The rows of a group lie close to one hidden flat surface of 13 dimensions, which passes through zero. Surfaces can cross.
Some rows, each with its group after it:
[-0.90  2.16  1.66  0.27  0.29 -3.28 -0.08 -0.96 -0.99  0.17  0.20  0.40
 -1.20 -0.87  0.59  0.43 -2.77  3.18  2.19]
(0)
[-1.41  1.87 -2.03 -5.02 -1.83  1.18 -0.28 -0.73 -4.00  1.11  0.78  4.16
  1.96 -2.68 -0.71 -0.52  0.48 -2.79 -0.40]
(2)
[ 1.36 -0.54  2.00  2.76  0.16  0.00  1.36  1.08 -1.19  2.45 -2.41  0.88
  0.30 -0.70 -4.26  0.20 -0.25  0.48 -0.18]
(3)
[ 1.33  1.80  2.95 -1.03 -2.25 -2.27  0.63 -3.46  0.72  1.12 -1.17 -2.77
 -1.37  3.21 -3.50  1.69 -1.33 -1.37  5.90]
(1)
[ 0.04 -5.57  0.39 -6.38  1.15  6.06  2.33  1.90  0.48 -4.18 -1.01  0.33
  4.77  0.64 -1.79  1.11  1.83 -0.11  0.14]
(2)
[-0.26 -1.32 -0.50 -0.41 -0.19  0.07  0.92  1.19 -0.40 -0.63  0.49  0.43
 -0.06  0.19  0.39  0.21 -0.35 -0.58  0.02]
(0)
[ 4.03  0.06  0.87 -2.62 -0.03  0.84  1.19  1.50  0.92  1.90 -0.26 -3.04
  4.30 -3.94 -3.07 -2.30  0.16 -0.97  1.41]
(1)
[-0.30 -1.41  0.41  0.31 -0.43  0.60 -1.16  0.72  1.50  0.27  0.31 -0.53
 -1.85  1.25  1.14  0.67  0.30  0.41 -1.56]
(1)
[ 3.13 -6.35 -3.29 -1.17  3.73 -0.10  0.50 -2.82  2.36  1.73  1.44  0.34
  2.08  3.64  0.57 -3.00 -1.18  3.27 -1.73]
(2)
[ 3.47 -0.24  1.14 -2.12  2.02 -0.09 -0.11  0.95  1.95  0.80  1.81 -0.85
 -1.27  2.11  0.59  4.68  1.39  3.06 -0.24]
(3)
[ 1.22  0.01 -2.00  1.43  0.79 -0.42 -1.16 -1.65 -0.60  3.12  2.12  1.22
 -1.02 -2.41  2.56 -2.07 -0.53  0.02  0.66]
(1)
[ 2.17  4.32  1.84  5.29  2.33 -1.03  2.60  1.91 -3.78  0.30  1.49  1.82
  2.33 -4.35  2.03  0.37  2.80  0.42  0.87]
(1)
[ 0.06  0.00 -4.17  3.92 -0.18 -1.59  1.90  1.80 -2.19 -1.72 -0.55  2.08
  3.10 -1.37 -1.62 -1.08  0.04  2.53 -2.23]
(2)
[ 0.63 -0.56 -0.04 -1.23 -0.23  0.73 -2.49  1.50  2.37 -0.87  1.20 -1.15
 -2.91  1.80  1.98  3.89  0.96  2.66  0.28]
(0)
[ 1.19 -3.71 -0.68  1.39  1.67  0.73  0.81  3.65  1.69 -2.43 -0.58 -4.26
  2.09  2.56 -3.22  1.08  1.37  0.72 -0.99]
(3)
[-2.58 -0.62  1.41 -1.14  2.26  0.53  4.03  0.35 -0.69  0.00  1.59  3.22
 -1.01  1.61  3.84 -1.06 -1.72 -2.41 -3.43]
(3)
[ 3.98 -0.61 -1.70  5.29  0.15 -2.72 -0.70  1.13 -0.16  1.49  1.20 -1.91
  1.52  0.60 -1.21 -0.29  1.94  2.45 -0.85]
(1)
[ 0.03 -1.23 -6.23  1.01 -0.77 -0.88 -2.63 -0.03 -0.20  0.22  0.73 -2.09
 -1.17 -1.24 -2.93  1.04  1.54 -3.46 -1.08]
(0)
[ 0.54 -1.91  1.13  1.57  2.01  1.14  1.54  1.57 -0.60 -2.25  1.87 -2.11
  2.74  3.10  1.11  0.25  3.41 -1.42 -1.14]
(1)
[-1.86  3.39 -2.24 -1.05 -3.19 -0.05 -0.40  1.65  0.62 -0.47  0.15  1.34
 -2.01 -1.76  0.76  1.63 -0.99  1.13 -2.49]
(2)
[ 0.65 -3.09 -1.32  2.22  2.22  1.43  0.79 -1.15  1.43  0.96  0.85  0.97
 -4.77  2.33  2.42  2.33  0.10 -1.11  0.65]
(3)
[-1.72  0.30  2.91 -2.49 -1.85 -0.61  0.88 -0.26  1.38 -1.52 -0.12 -1.83
  0.22  4.55 -0.72  0.57 -1.00  0.94 -0.70]
(2)
[-0.46  4.10  3.04 -4.14 -4.75  0.47 -1.35 -2.28  0.24  3.53 -0.85  0.99
 -2.12 -0.09 -1.56  0.33 -0.63 -1.98  0.06]
(2)
[-0.67  4.76  2.72  0.84  0.20 -1.08 -1.45  1.47  0.45 -0.92 -1.19 -1.49
  0.51 -2.90 -0.47  1.17  0.08  3.35 -0.16]
(0)
[-2.01 -2.35 -2.89 -3.58 -0.48 -0.03  1.52  2.61 -2.42 -0.28  0.36  2.62
  1.07 -4.68 -1.22 -0.89 -2.25 -2.31 -2.20]
(0)
[ 2.03  2.85  1.05 -2.10 -1.45 -1.92 -1.15  0.55  1.31  2.11  0.48 -0.54
  0.75  1.50 -1.75  1.14  0.78  2.54 -3.67]
(1)
[-2.85  2.59  2.09 -2.92  1.73 -0.62  0.53  1.62  2.34 -0.23  2.09  0.02
 -3.93 -2.38  5.69  0.73 -3.38  0.92 -1.50]
(0)
[-2.92 -1.94  6.44  3.30 -2.97  3.90  1.21  1.66  1.76 -1.26 -4.32  0.99
 -2.22  0.53  1.24 -1.91 -1.24 -0.56  0.40]
(0)
[ 4.68 -1.47 -2.91 -1.89 -1.90  2.27  0.22 -0.87  0.35  3.56  1.79  0.00
 -1.19 -0.25  0.71 -0.05  1.39 -4.38  5.03]
(0)
[-3.92  2.62 -0.27  2.86 -3.45 -3.41  0.35  5.38  1.51 -1.38 -0.11 -4.19
 -2.98 -2.34  0.45 -1.48 -3.67 -2.07 -1.95]
(2)
[-1.70  4.40 -0.10 -1.65 -2.63 -2.07 -1.18  2.71 -0.74  1.14  0.67 -0.32
 -1.30 -4.44  0.68 -0.39 -2.03 -0.65 -0.34]
(0)
[ 2.09 -1.63 -2.02 -0.56 -1.49 -1.16 -1.25 -3.43  1.15  2.55 -0.01  3.18
  0.09 -2.24  2.11 -3.27 -2.27  3.60  0.00]
(3)
[-2.26 -1.39  0.96  7.44  0.98  0.70 -2.84 -0.07 -0.38 -1.04 -0.62  0.31
 -4.04  4.53  1.95  1.94  4.40 -2.59 -2.95]
(2)
[ 1.02 -1.12 -0.02  1.03 -1.10 -0.70  1.13  0.77 -0.20  0.95  0.19  2.29
 -1.30 -1.12  0.94  0.35 -1.01  0.55 -0.16]
(3)
[ 1.13 -2.53 -1.09 -0.62 -1.22 -1.02 -0.25 -1.45  0.17  1.06  0.78  0.38
 -0.77  2.25 -0.47  0.33 -0.83  0.54  1.02]
(3)
[ 0.36 -0.94 -3.18 -1.04 -2.32  3.30 -1.95 -2.05 -0.35 -1.89 -1.74 -0.63
  1.31  0.78 -3.73  2.03  2.71 -0.53  3.33]
(2)
[ 2.28 -1.30 -2.83 -0.08 -1.69 -1.00 -0.68  3.97 -1.09  0.39  1.26 -0.06
 -0.38 -2.15 -1.40  2.82  0.94  0.33  0.14]
(1)
[-0.76  1.42  1.54 -4.07  2.48  2.14  1.02  0.34  4.05 -1.08  0.11 -1.91
 -0.32  0.69  2.28 -0.02 -0.32 -0.67 -2.68]
(1)
[-1.12 -3.34  2.06 -2.32  1.05  2.95  2.71  3.11 -0.96 -2.56  0.18  0.86
  1.27 -1.99  1.39  0.36 -0.39 -1.53  0.89]
(1)
[ 1.05 -1.43 -1.36  0.56  0.84  1.31 -0.80  4.26 -0.92 -1.84  0.05 -0.96
  2.05 -1.88 -1.08  1.84  3.13 -0.39 -1.25]
(2)
[ 1.91 -0.41 -2.28 -1.77  0.83  1.73 -2.57 -0.76 -0.24  2.77 -0.38 -0.42
 -0.86 -0.65 -3.70  2.13  1.35  0.02  1.82]
(3)
[-2.31  0.35  0.50  0.45 -1.81 -4.27  0.50 -1.61 -1.55 -1.14  0.98 -4.22
 -1.07  2.95 -1.11 -1.13 -3.29 -2.95  5.98]
(2)
[ 2.45 -3.05  1.88 -5.37  0.31  0.84 -2.75  2.34 -3.30  1.40  1.07 -1.43
  2.72 -1.96 -3.30  1.59  2.65 -3.48  3.65]
(2)
[ 0.62 -3.86 -1.33 -0.27 -2.18  4.09 -1.96  0.39  2.67  1.89 -3.07  2.95
 -3.03 -1.44 -1.25  0.70  0.39  0.03 -2.90]
(1)
[ 1.42  2.83  1.59  1.45  3.01  0.64  1.34 -0.72 -0.37  5.37 -0.82 -1.07
 -1.51  1.10 -3.98  0.33  0.29 -2.93 -0.87]
(3)
[-0.67 -3.48 -1.68  1.13  2.63  1.85  1.44 -1.40 -2.87 -1.17  1.26  3.90
 -0.37 -1.04  3.05  0.48 -0.05 -0.11  2.90]
(1)
[ 1.78 -0.59 -0.46 -1.83  2.11  4.16  0.86  0.44  1.71  0.16  0.61  0.55
  1.76 -1.03  3.01 -1.87  1.55 -0.73 -0.72]
(0)
[-3.75  2.12 -0.62  0.91  0.82 -1.73 -1.89 -1.97 -1.76 -0.88 -1.18  1.10
 -0.46 -1.20 -2.44  1.20  0.38  0.47 -3.69]
(0)
[ 0.59  5.25  2.06  1.44  1.87  1.04  0.61 -0.65  1.54  1.81 -0.19 -1.61
 -0.23 -1.23  1.09 -1.05  1.94 -2.40 -1.90]
(3)
[-1.32 -0.35  3.84 -1.39  2.12  0.78  2.77  2.13 -2.30 -0.60  0.62  2.89
  2.90  0.33  1.58 -1.58  1.01 -1.85 -4.16]
(2)
[ 2.09  0.45 -3.43 -4.21  2.92  2.22  0.04  1.97  1.62 -0.10  4.49  0.23
  1.75  2.00  4.96  0.06  2.94  0.04 -4.77]
(0)
[ 1.02 -0.65 -0.50  1.18  0.62 -0.02  2.27 -2.17  0.94 -0.62  0.65 -2.92
  2.58  2.09  0.40 -3.61  0.77 -4.16  0.89]
(3)
[-0.02  3.77 -0.14  0.21  0.86  2.35 -2.00  0.24 -0.22 -3.51  2.67 -2.38
 -0.18  4.33  4.86  2.64  4.68 -0.56  4.53]
(0)
[-0.94 -0.24  0.92 -1.31  3.13  1.77  1.68 -2.48 -1.37 -1.34  0.59  2.27
 -0.50  0.48  1.96  2.06  0.73 -1.51  1.94]
(0)
[ 2.10  1.41 -2.16  2.99 -3.38 -3.72 -1.86 -2.52  2.54  1.75  2.45 -2.94
 -4.39  2.99  2.37  0.46  0.34 -2.13  1.52]
(3)
[-0.24 -1.90  0.77 -0.69 -2.13  1.91 -1.78  2.18  0.73  3.40 -1.30  3.32
 -2.08 -3.05  0.10 -0.99 -0.27 -1.18 -4.78]
(2)
[-2.46  1.70 -0.33  3.93 -1.10 -0.55 -1.52 -3.06 -1.91 -2.48 -1.68  3.56
  3.03  0.45  1.47 -3.30  1.54  2.87 -2.73]
(3)
[-0.07  2.83 -1.57  1.52 -0.11 -4.65  0.55 -1.78 -2.21  0.95  2.18  1.71
 -1.48  3.18  0.77  1.45 -0.62  0.80  0.02]
(1)
[-1.88 -2.01 -0.58  3.03  1.72 -1.09  0.53 -0.90 -1.02 -1.98 -0.83 -0.23
 -0.07  1.03 -0.12 -0.87 -2.06  1.68  2.32]
(3)
[ 0.47  5.50 -2.36 -2.74 -2.41 -2.66 -2.47 -3.79 -0.65  3.22  0.98  1.57
 -4.26  0.72 -0.78  3.28 -0.34 -1.15  2.15]
(1)

New rows, each followed by its group:
[ 2.52  0.47  1.48 -0.97  1.98  1.48 -4.36 -0.81  1.35  1.67 -1.01 -1.33
 -0.20 -3.75 -0.43  0.81  1.14  3.08  2.86]
(2)
[-0.17 -0.10 -0.38  3.74  2.76 -0.66  1.79 -0.32  0.91  1.53 -0.81 -0.93
 -0.97 -0.67 -0.06 -2.66 -2.15 -0.74 -0.45]
(3)
[-0.71 -1.84 -1.35 -2.19 -1.62 -0.42  1.38 -1.77  2.47  2.62  2.13 -0.25
 -4.48  3.11  2.59 -1.10 -2.92 -4.20 -0.84]
(2)
[ 1.26  4.10  0.90  1.93 -0.59  0.45 -0.16 -0.11  3.08 -0.46  0.19 -4.48
 -1.97  1.59  0.28  2.48  2.56 -1.65  0.64]
(2)
[-1.67 -0.50 -0.67  1.35 -0.54  0.98 -1.32  3.63 -2.82 -2.57 -0.06 -0.59
  0.74 -0.81 -1.19  1.86  3.35 -3.82  0.01]
(2)
[-3.31 -5.41  0.32  5.28  0.08  3.71 -0.53  0.19  0.92 -3.30 -4.33 -3.30
 -0.77  3.54 -4.17 -0.76  1.35 -3.26  1.05]
(3)
[-0.59  0.70  3.18  3.68 -1.82  2.31 -1.22  0.90 -1.62  0.35 -0.05 -1.56
  0.18 -1.54  0.23 -0.81  3.20 -3.71  0.94]
(1)
[ 3.08  4.37  2.58  0.15 -1.21 -1.69 -4.41 -2.42  0.24  0.73  0.35 -1.54
  0.87  5.06 -0.85  2.95  2.89  6.70  3.41]
(0)
[-1.56 -0.85  0.48 -1.48 -0.61  1.99 -0.44 -2.72 -3.01  0.43 -0.40  2.85
  1.69  0.49 -0.43 -1.84  0.86 -2.13  0.67]
(1)
[ 1.86 -1.29  0.56 -0.08 -0.04 -0.90  2.64  3.15 -1.94 -0.86  1.15  0.54
  2.48  0.12 -1.05  1.42  0.95  0.27 -0.50]
(1)
[-0.84  0.31 -0.46  1.41 -1.01 -0.60  1.10  0.45 -0.05 -0.73 -0.24 -1.19
 -2.05 -1.00  0.26  0.41 -1.33 -2.29  2.80]
(2)
[-0.31  1.12  5.91 -1.27  0.49  0.98  0.14 -2.15  2.07  2.46 -1.04  0.30
  1.74  1.36  1.16 -4.15 -0.80  2.03 -4.21]
(1)
[-2.41  3.81  2.14  1.16  0.78 -0.34  0.62 -1.04 -0.09 -1.15  1.51  1.06
 -3.68  2.92  4.13  3.00  0.92 -0.81 -1.14]
(2)
[ 0.09 -1.01  0.87  2.26 -0.06 -1.64  1.48  2.78  0.01 -1.69  0.33 -0.58
 -1.15  0.25  1.37  1.27 -1.73  2.44  1.87]
(0)
[-0.06 -0.09  0.62 -0.03 -0.11  0.38 -0.33  1.08  0.69 -0.18 -0.18 -3.78
  2.59 -1.93 -0.82 -3.00 -0.33 -1.20  0.83]
(1)
[ 1.06 -1.03  0.74 -1.65 -1.18  0.98  1.27  0.17  0.49 -0.46 -0.07  0.45
 -2.19 -0.39 -0.04  3.66 -0.81  0.52  3.58]
(2)
[-0.84 -3.16 -1.29  0.79 -1.57 -1.04  1.68  1.72 -2.94 -2.59 -0.97 -0.72
  4.15 -0.13 -2.63 -2.85 -1.79 -0.03  3.28]
(0)
[-4.09  0.39  3.47  2.02  0.25  0.99  0.29  1.48 -0.64 -3.68 -2.55  0.52
 -0.25 -0.10 -0.51  1.53  0.45  0.85 -2.00]
(0)
[-0.57 -0.88  2.22  1.67 -0.73 -1.16 -0.75  2.11  0.07  1.16  0.00 -0.78
 -1.93  0.11  0.22 -0.07  0.00 -1.87 -1.29]
(2)
[-1.55 -4.40 -3.64  0.85  1.20  6.11 -2.34 -1.39  2.32 -0.05 -2.19  2.78
  0.63 -0.50  2.02 -4.75  1.35 -0.39 -4.96]
(0)
[-0.95  0.37  0.09 -1.16  0.39  0.92 -0.52  0.26 -0.05 -1.17 -0.26 -0.92
  1.24 -0.09 -0.54 -0.06  0.91 -0.76 -0.84]
(0)
[-0.54  2.44  4.29 -0.75 -0.16  2.68  2.61  0.87  1.17 -0.78  0.14 -2.13
  1.41  0.63  4.08 -3.95 -0.40 -2.94  2.95]
(0)
[-0.98 -2.13  0.27  4.14  4.90 -1.85  0.58 -1.94 -0.83  0.78 -1.54 -0.71
 -0.82  3.97 -2.82 -0.09 -2.62  4.19  1.79]
(3)
[-1.57  1.86 -1.34  1.88  2.50  0.12 -1.45 -1.42  0.57 -1.42 -0.88 -1.98
  0.18 -3.17  0.45 -1.26 -0.29  0.52  1.45]
(0)
[ 0.58  0.73  0.21 -3.13  0.68  4.54 -5.26 -1.15  4.76 -0.34 -2.04 -4.48
  1.15 -1.94 -0.50 -1.16  1.56  2.04  1.07]
(0)
[-0.31 -1.64 -0.56 -0.31 -0.70 -1.31  2.86 -1.06 -1.73 -0.04  0.36  2.31
  2.45 -0.43  0.72 -3.98 -2.25 -1.25 -0.24]
(3)
[ 2.67  0.74 -1.89  1.90 -1.15 -3.11  2.21  0.82 -1.20  1.21 -0.07  2.18
  1.42 -1.18 -1.76  0.21 -1.43  3.69 -0.67]
(2)
[-0.29 -0.71 -0.22 -2.57 -2.97 -1.93  1.21 -0.25 -1.46 -2.79  2.31  0.58
  1.47  1.38  2.52  0.01 -0.17 -1.08  1.61]
(3)
[ 0.93 -0.47 -1.01  4.03 -1.39 -1.94  1.28  0.28 -1.03 -0.08  0.63  1.25
 -1.64  1.31  0.78  1.20  0.81 -0.74  0.11]
(3)
[-0.58 -0.92  0.90  4.03  2.78 -4.27 -0.57  4.34 -0.88 -0.25  1.53 -1.70
  0.03 -0.11  1.91 -1.36 -0.39  0.75 -3.25]
(2)
[ 1.15 -0.13 -1.51 -1.07 -0.44 -2.42 -0.04  0.97 -4.24  1.73  0.62  1.78
  3.55 -2.94 -2.46 -1.84 -0.65 -0.16  0.81]
(2)
[-4.44 -0.76 -2.19  5.42 -2.39  2.32  0.38  1.27  0.44 -2.97 -3.41  0.41
 -2.25 -2.32 -0.13 -1.49 -0.95 -1.82 -0.29]
(2)
[-3.06  2.03  3.19 -1.10  1.01 -1.44 -1.37 -0.36 -0.63  0.06  0.69 -0.03
 -1.05  0.42  2.40 -1.23 -1.25 -0.35 -0.76]
(2)
[ 1.38  0.92 -1.95  0.91  1.45 -1.15 -0.89 -0.47  2.69  1.87  0.85 -3.01
  0.20  0.97  0.02 -2.11 -0.15  0.09 -2.22]
(3)
[-0.72  1.16  0.90 -1.70 -1.14  2.70 -2.92 -0.18  2.07 -0.46 -1.09 -2.34
  2.84  1.44  0.22 -3.74  1.06  1.17 -0.45]
(0)
[-1.09 -1.74 -0.68 -2.09  1.02 -0.32 -1.04 -0.42  0.81  1.93  0.90  0.83
 -0.13 -0.40  1.75 -3.47 -2.22  0.08 -2.86]
(2)
[ 0.24 -1.46  4.25  3.13  0.50 -1.44  3.46  3.35  0.57 -0.23 -0.97 -3.33
 -0.20 -2.28 -0.25 -2.21 -2.41 -3.01  2.23]
(2)
[ 0.47  1.13 -3.64  5.44  0.42 -6.18  1.31  1.50 -0.50 -1.32  1.32 -6.13
  0.99  0.94 -3.70  0.15  0.10 -2.52 -0.51]
(0)
[ 1.37  1.01 -6.68  2.08  3.70 -1.71  0.09  0.21 -0.70 -1.06  3.23 -1.49
 -0.75 -1.69  1.48  2.22  1.80 -1.73  0.53]
(0)
[-0.30  0.67  0.51 -0.15 -1.14 -0.47 -0.47  2.99  0.42 -0.18 -0.31  0.18
 -0.35 -2.65  1.10 -0.37 -1.71  2.53  0.25]
(0)
[-1.94  4.59 -3.45 -1.61 -4.96  2.12  2.81 -2.19  3.61 -1.68 -1.97 -0.23
  0.54  0.78 -1.34 -1.16 -1.91  1.12 -2.32]
(2)
[ 0.51 -0.20 -1.19  1.56 -0.40 -0.36 -1.08 -0.37 -0.66  2.49  0.31  2.59
 -1.27  0.07  0.53 -0.71  1.03 -0.63 -3.37]
(2)
[-1.47  0.55 -1.02 -1.17  3.68  0.14 -1.03 -0.31  2.87 -0.04 -0.49 -1.42
 -5.41 -7.38  0.60  3.94 -2.16 -0.58 -0.73]
(0)
[ 3.39 -2.79 -0.48  0.21  1.49  0.06  0.27 -4.24 -0.56  1.19  0.64  1.52
  1.29  3.94 -0.05 -0.02  0.41  2.77  4.02]
(0)
[ 0.49  0.69  2.83 -4.71  0.82  2.21  0.22  1.75  1.63  0.88  0.90 -2.02
  3.14 -2.49  1.00 -2.59 -0.07 -0.79 -1.91]
(1)
[ 1.16  1.48  0.08  4.66  4.89 -0.96  4.21 -0.54  1.60  0.09  0.23 -1.98
 -1.95 -4.51  1.93  0.00 -1.13 -2.88  1.02]
(0)
[ 2.06 -0.67 -1.92 -1.16 -1.40  0.49 -0.15  1.55  1.11  1.47  1.86 -1.04
 -2.09  0.54  0.84  1.67  0.84 -2.70  0.50]
(0)
[-2.18 -0.48  0.20  0.52 -0.48  1.10 -0.91  1.06  1.13 -2.13 -0.50 -0.42
 -2.19  2.27  0.83  2.05  0.88 -0.45 -1.46]
(1)
[ 3.59 -1.20 -2.34 -0.44 -3.25  0.73  0.18 -1.78 -0.36 -0.41  1.12  1.73
  2.08 -0.85  1.38 -0.38  3.28 -2.21  1.27]
(3)
[ 0.67  0.78  2.06  1.30  1.01  1.56  4.23 -3.45  0.06 -1.02 -1.73  3.32
 -0.19  0.12  0.91  1.24 -1.38  2.72  3.48]
(2)
[ 1.91 -0.60 -0.50  0.28 -3.97  0.42 -1.28  0.09  0.57 -0.99 -0.98 -1.53
  0.97 -2.06 -1.27 -0.05  1.60 -1.18  2.92]
(3)
